The rows of a group lie close to one hidden flat surface of 10 dimensions, which passes through zero. Surfaces can cross.
Known rows, each followed by its group:
[ -9 -10 -23 -19  12  71  15  27   4   5  -8 -20   2 -28  -8] -> K364
[ 24  25  30  -1  31 -17  29 -40   4  13 -34 -16  42  17   9] -> K787
[-45   3 -20  -7  25 -12  42  12 -15   0   6  -3   9  -1   0] -> K787
[-29 -13  -1   3 -15 -33  18 -22  32  12 -15  -8  28 -33 -16] -> K977
[  7  -7  22  56 -21  11   2  -8   8  40 -20  11   9  22 -23] -> K674
[ -7 -27 -23  -9 -13  20 -20  38  -1  -6  29   4 -20 -38  -2] -> K787
[-21 -21  -5  -4  13  11 -25  28  -2  -8  45  14  30  11 -44] -> K364
[-22 -16 -11 -17  35   6   4   1 -30  -3  40  18  38   6 -34] -> K364
[ -8 -67 -18  -2 -37  12 -22  23  -7  -6  25  14 -30   4   5] -> K787
[-40 -11  15  22 -16   1 -27  38  16   3  36  -5 -20   7 -51] -> K683
[ 19  39  24  32   3 -22  -9  71  12  13  -1   2  -1 -25 -10] -> K683
[ 11  12 -34  22   4 -45  20  -6  13 -24  11   9  20  28  -6] -> K683
[-49   0  -7   1 -21 -27 -13 -11  36 -26  10 -20 -18  34 -28] -> K787
[ -3 -27 -33 -46   9  32  36 -13  -6 -19   3 -11  -5 -35  -1] -> K159
[ -9  40   8   4  11  23  12  10 -15 -12  10   3 -19  30 -32] -> K977
[ -2  61 -13  30   1 -24  34  12 -23  17 -15  21  -5 -19   9] -> K977
[ -1  38  21  30   5   9   6  34  -3  20  -4  -4 -14   0 -14] -> K364
[ 14 -21   7  16 -12  32  11 -41   2  39 -37 -20  -4 -18  46] -> K159
[-46  -3 -26  -7  20 -34  -5   6 -18 -10  43  18  32  -3 -19] -> K787
[ 12  32   2 -14   1 -36 -26   7   5 -37 -11   8   3  38  15] -> K683
[-17   3  10  24   8  42  26  39 -24  30   9   0 -18 -20 -17] -> K977
[  4  -9  -3  38 -40 -28  -5  45  33   2  18   5 -13 -37 -30] -> K683
[ 55 -31 -38  17  -3  -8  29  -7 -14   0   8  28  19  10  15] -> K683
[  3  -5  -3  -4  23  26  47 -18 -23  21  15  18  26 -19 -36] -> K674
[ -4   4  23  17 -20   7   2 -38 -30  19  13  35  -5  18 -38] -> K683
[ 10   1 -19   1 -15   3  40 -27  -6  10 -11  14  -6 -31   7] -> K364
[ 50  26  25  40 -35  -8  -3  49 -13   9   4  41 -19 -11 -26] -> K159
[ 14 -36 -17 -24  -8  11  29  13 -30  11 -21  28   9 -39  34] -> K977
[-18   2 -55   7 -21  19 -16  13 -36  -9  12  54  11  16   9] -> K364
[-16  33  -4  -9 -12 -26   4 -60  12 -22 -26  -5   9  36   1] -> K159
[ -1 -38  25  -1 -16   6 -16  10  16  -4  28  -3   3  11 -52] -> K977
[ 20  12  -2   0  -3  -2 -24  79  18   2   1  -6  -4 -72  22] -> K787
[-29 -28 -13   3  14  44 -16  23  -8  24  10 -12  11  -5   7] -> K364
[  8 -15  -1 -42  40  12  -5 -10  19 -21  10 -29  19  -4 -11] -> K159
[ 58 -14  41 -17  -9 -13  16   0   4   4 -11  36  45 -20 -41] -> K977
[ 25   7   7 -32 -41  21  35   4 -10 -18 -31  20  -7 -19  -6] -> K159
[  7  51  -3  -6  -5 -34  -6 -28  41 -34 -20 -20 -17  20  -7] -> K159
[-29  15 -19   1  -2   9  35  12 -57  10   2  46  -6  18   4] -> K977
[-20  15 -17 -13   6 -15   8  10  28 -14   0 -29  -7 -44   2] -> K674
[  3 -50  -3 -19 -17 -48 -16 -17  26 -13  22  -3   5 -16   0] -> K364
[-16   5   3   2  10 -21  60  44 -21  -5 -20   3  -9  29  16] -> K787
[ 23  35  -3 -14  11 -11   4  34 -36 -12  21  18 -23 -44  26] -> K674
[  7 -25 -15 -31  -1  20 -19 -33   0 -24   9  19  34  31 -15] -> K364
[  4   7   8 -33  35  -6   0   9  14 -20 -21  -3  45  33 -21] -> K674
[  0 -26   5   1  -8   0 -61  45  32   0  28 -15   0 -31  -6] -> K787
[ 26  -4 -23  42  -6  -5 -21 -10  12  13  21 -13 -21 -30  40] -> K977
[ 12 -31  11   9 -14 -28 -39  -6   0   6  19  14  15  12   9] -> K683
[ -6  21  -2  35 -29 -44 -28  -9  18  -2  -7   7 -12  20  13] -> K977
[  2   2 -12  12 -17 -41   5 -20  -5  -3   3  41  30  11 -20] -> K674
[ 10  26   3 -34  50 -24  11  -5  12  -5 -12 -20  47 -41  17] -> K674
[  0  10 -51   6  19 -18  43  -9   5 -12  -4   4  20   0   8] -> K683
[ 16 -29  13 -33   3  68  -8 -26   7 -16   5 -21 -20  14 -28] -> K787
[ 26  14   4 -19 -13 -38  22  71  19 -36 -27  -5 -21 -10  17] -> K787
[ -6 -21 -25 -40 -15  -3  -4 -27  -3 -47  17  15 -16  33 -14] -> K159
[  1  19   5  50 -26 -51 -35  16  -9   6   9  36  -5  27   3] -> K159
[ 22   4   4  18 -32  36   3  12   2  12 -42 -11 -54  -7  37] -> K683
[-18  27  -1 -32 -21 -22 -11   5  26 -36  -7  -3 -19  -9 -24] -> K683
[ -2 -13  13   3  10  32  15  15  -9  28  -8  -9  -1 -15   4] -> K977
[-48  26 -17   8  11  18  18   5   0  13  -3 -33 -29 -25   9] -> K674
[-10  -6  -1  41 -17   3   5  -8  56  19  13 -36 -33 -20 -43] -> K159
[ 33   8  12 -16 -12 -38 -45  17  -4 -38  17  21 -12  20   9] -> K674
[  2  12  -3   2  14  -1  -1  33 -43  -1  25  40  10  12 -19] -> K674
[ -9   4 -18 -25  13  42 -12 -17  21 -15 -29 -22  21  14   7] -> K364
[ -5  25  55  53   4 -45 -29  -4  20  27   5 -16   5  41 -14] -> K364
[ 20 -17  -2 -15  -9  15  21 -15  13  -7  -1   1   6 -23 -13] -> K159
[-26 -49  -9  17  -6  26 -13   0 -20  22  13   5  -5  26  12] -> K674

New rows. What belongs after each?
[ 18  -5   1 -48  31  18  -2  18 -23 -23  -9  10  20  32  13] -> K674
[ 12  -5  10 -50  18  35 -10 -10   3 -35  17 -12   0  10 -40] -> K787
[-10 -16 -14  20  10 -30 -44  38  22   0  24 -16 -18   1  21] -> K159
[-40 -34 -30 -25  -1 -16 -34 -10  22 -29  24 -10  25  10  -4] -> K364
[-18  15  15 -29   8   2  40 -12 -31   3 -16  33  34  26 -36] -> K977
[-36 -15 -34  15   0  65  35  11  -6  32  -1 -17 -13 -39  -7] -> K364
[  2  -3 -29  -5 -15 -14 -17  16  16 -44  -1 -10 -28  53  21] -> K683
[ 19  -4  18   2  12  44 -26   8 -16   9  18   2  -5  10 -17] -> K787
[-11 -21  30 -23  -4  11   6  35   5  17 -44  -8  13  -4  15] -> K977
[-32  14   8  15  31  42  38 -15  -2  37 -29 -23  27  18 -16] -> K674
[  6  -7   4   1   7  -6 -23 -16  29  -7  14 -24  -1   5  -3] -> K977
[ 33   8   9  19  -5 -22   1 -12 -20  22   3  26  11 -21  25] -> K674
[ 12 -15   8  -1   5  -1 -28 -46   6   6  -1   3  40  31  -8] -> K364
[ -4   2 -22  14 -24  14  -2  28   8  10   1   5 -34 -44   7] -> K787
[-16   3  22  34 -12 -16  29  36  13  28  14 -23 -43 -41 -16] -> K364
[ 45 -33  15 -33  12  14 -10  12  25 -32   7 -22   8  17 -19] -> K683
[ 15  -6   8   7 -18 -37  19  -4  23   5   1  23  32 -40 -41] -> K977
[ 18 -33 -18  -9 -19  -3 -24  32 -13  -5  28  43  13 -13  -6] -> K364
[ 44  -4  -3 -22 -36 -38   6 -31  -8 -16   3  50  16 -18 -15] -> K683
[ 25 -17 -17 -19  -9   1  -9 -32   6   0 -17   9  36 -10  26] -> K364
[-31   0 -25  38  -1  20  14  28 -25  31  26  26  12 -24 -22] -> K364
[-31 -51  15  -3   2  16 -34  10  10   7  21 -34 -21  18  11] -> K364
[-15  15  58  12  16  -2 -40  38  11  19  11 -20   6 -13 -32] -> K683
[-13 -15 -30  -9  25  20  -8 -29 -21  -6  30  -9 -10  17  24] -> K977
[ 26 -32  -4 -41 -16  -3 -29  14  16 -50  30  22  14   8 -52] -> K364
[ -3   1   7 -15   0 -50 -24  11 -14 -26  17  22  -7  34   8] -> K364
[  3  -8 -29 -15 -21 -23  42   3   0 -20 -23   7 -10 -23  27] -> K787
[ -6  56 -20  29 -21 -13  -6  14  28   1 -35   1  11 -17  21] -> K364
[ -7 -41   3 -11  -5  12 -24 -44 -11 -13  39   4 -13  30 -19] -> K674
[-35  -6 -47  15 -17 -19 -27  27  14 -15  26 -18 -39 -14  37] -> K977
[-16   6   1 -12  41  21  58  14 -39   9   2   3  11   2 -16] -> K787
[ 43   1  -3 -13  -3 -25  -4 -24  27 -37 -17   2  15  40   0] -> K683
[ 10 -11   2 -23  14  38 -29 -16   4  -3  30   0  10 -22 -29] -> K787
[  8  14 -21  -4 -14  39   6 -25 -52  -3   3  36 -32  19  13] -> K787
[ -3  -4 -37   6  -3 -12  18 -45 -30  20  11  36  20 -36  12] -> K787
[-24   7  25  30  28  63   0   6  11  51   6 -43   4 -25 -20] -> K787
[ 31  13  23  -5  15   1  -9 -24 -30  -3  36  25  -3   4 -11] -> K674
[-25  61   7  10  11 -46  -7 -29   2 -17  39 -11 -17  -5 -21] -> K674
[ 20 -31  17   9  23   8   7  15 -60  32  26  27   0   2  29] -> K364
[ -7 -35  -6  18 -10  15   9   4 -20  15  48  26 -10 -25 -45] -> K674
[ 33 -39  -7   9  22  18  -2  10  19  13  28 -14 -21 -20 -19] -> K159
[ -2  27  12 -40  -9  -1  22  18  -7 -34 -19  14  24 -17 -14] -> K159
[ -5   4  26  41 -57 -25 -10 -14  15  19  -7  15   8  -2 -19] -> K159
[ -9  -1 -25   1   2 -29 -21  41   4 -13   6   1   8  -1  29] -> K683
[-26 -29 -45  -6   2  13   2  17  -7  -5  -6 -19 -15  -2  56] -> K683
[ 34 -26   0  11  14 -11 -31 -22 -13  11  19  16   1  30  11] -> K159
[ -7  20  10 -34 -15  20  20  -7 -25 -25 -27  13   2  20  10] -> K159
[-24  -1   2 -46   0 -23  20  33  -7 -13 -26  21  34 -14 -11] -> K977
[-13  -6   7  35  -7   7   1 -22   1  26 -22   4  17  31  -8] -> K674
[-15  15 -26  -5  39   5  19 -34   2  -5  36 -14  19 -16 -20] -> K977
[-12  26  23  25 -28 -28 -11 -40  -3  26  -9  23   3 -17 -19] -> K683
[ 25  28  17 -26 -23 -23 -19  32  31 -20 -57 -16 -10  -4  36] -> K977
[ 47  17   6  20 -36  -6 -35   0  -3   9 -26  18 -29   2  39] -> K787
[  5   8   4 -11   5 -28 -25  55   3 -23  31   6  -4 -23  -4] -> K674
[-32   1  -2  16  18 -25 -36 -30  -2  19  15 -35  -3 -17  66] -> K674
[ 32 -25 -13  29 -25  -7   7  16  12  16  22  15 -22 -39 -24] -> K159
[ 12  28  30 -33  22  31  32  54 -25 -10 -11  13   4   8 -42] -> K977
[-32   1 -13  16  13  -5  17 -15 -16  19  38  -6  -9 -53  -4] -> K674
[ 34   3   1   6  -1 -26 -40  13   4 -13  12  15 -25  35   3] -> K159
[ 15  41  27  13   1  12  36  45 -20   6 -12  -4 -53  -9  -4] -> K364
[  4  16 -22 -23 -19   6  29 -70  23 -27 -12   7  18   1 -39] -> K364
[ 11 -30  27  18 -22  11 -21  38 -10  29 -22   9 -11  -1  31] -> K977
[  2  23  -4 -11  12  25 -13  27  -8  -4   4   0 -16 -10   0] -> K787
[ 46 -34  41 -13  -6  19   4 -13  13   3   3   9  23  -3 -49] -> K977
[ 25 -20   3   5   2 -41 -16 -34 -30  21  -4  28  23   5  60] -> K364
[ 44  -2 -21  43  12   3  34  45  20  -3   1  -9  -2   9  -3] -> K683
[ 18 -28  12  -5  -1  -3  15  37  13   9 -30 -22  -7 -19  39] -> K787
[ 51  -6  26  21   0  25 -18  15 -10  21 -22  -1  -9  25  36] -> K683
[  3  35 -14  44 -16 -45  -3 -46  14  28   1  24  34 -46  -3] -> K787
[ 23 -22 -40  18  -8 -31  36  18  44 -19  16  -6  18 -35 -26] -> K683
[ 16  39  -8  12 -13 -17  28   9   4  -4  -5  14 -13 -47   0] -> K674
[ 23  14  28  33 -11   9  19  -6  -1  27 -16   5  -6  17 -14] -> K787
[ -1 -27 -27 -15  -7  14  27 -48   7 -15   1  -1  -2  29 -11] -> K683
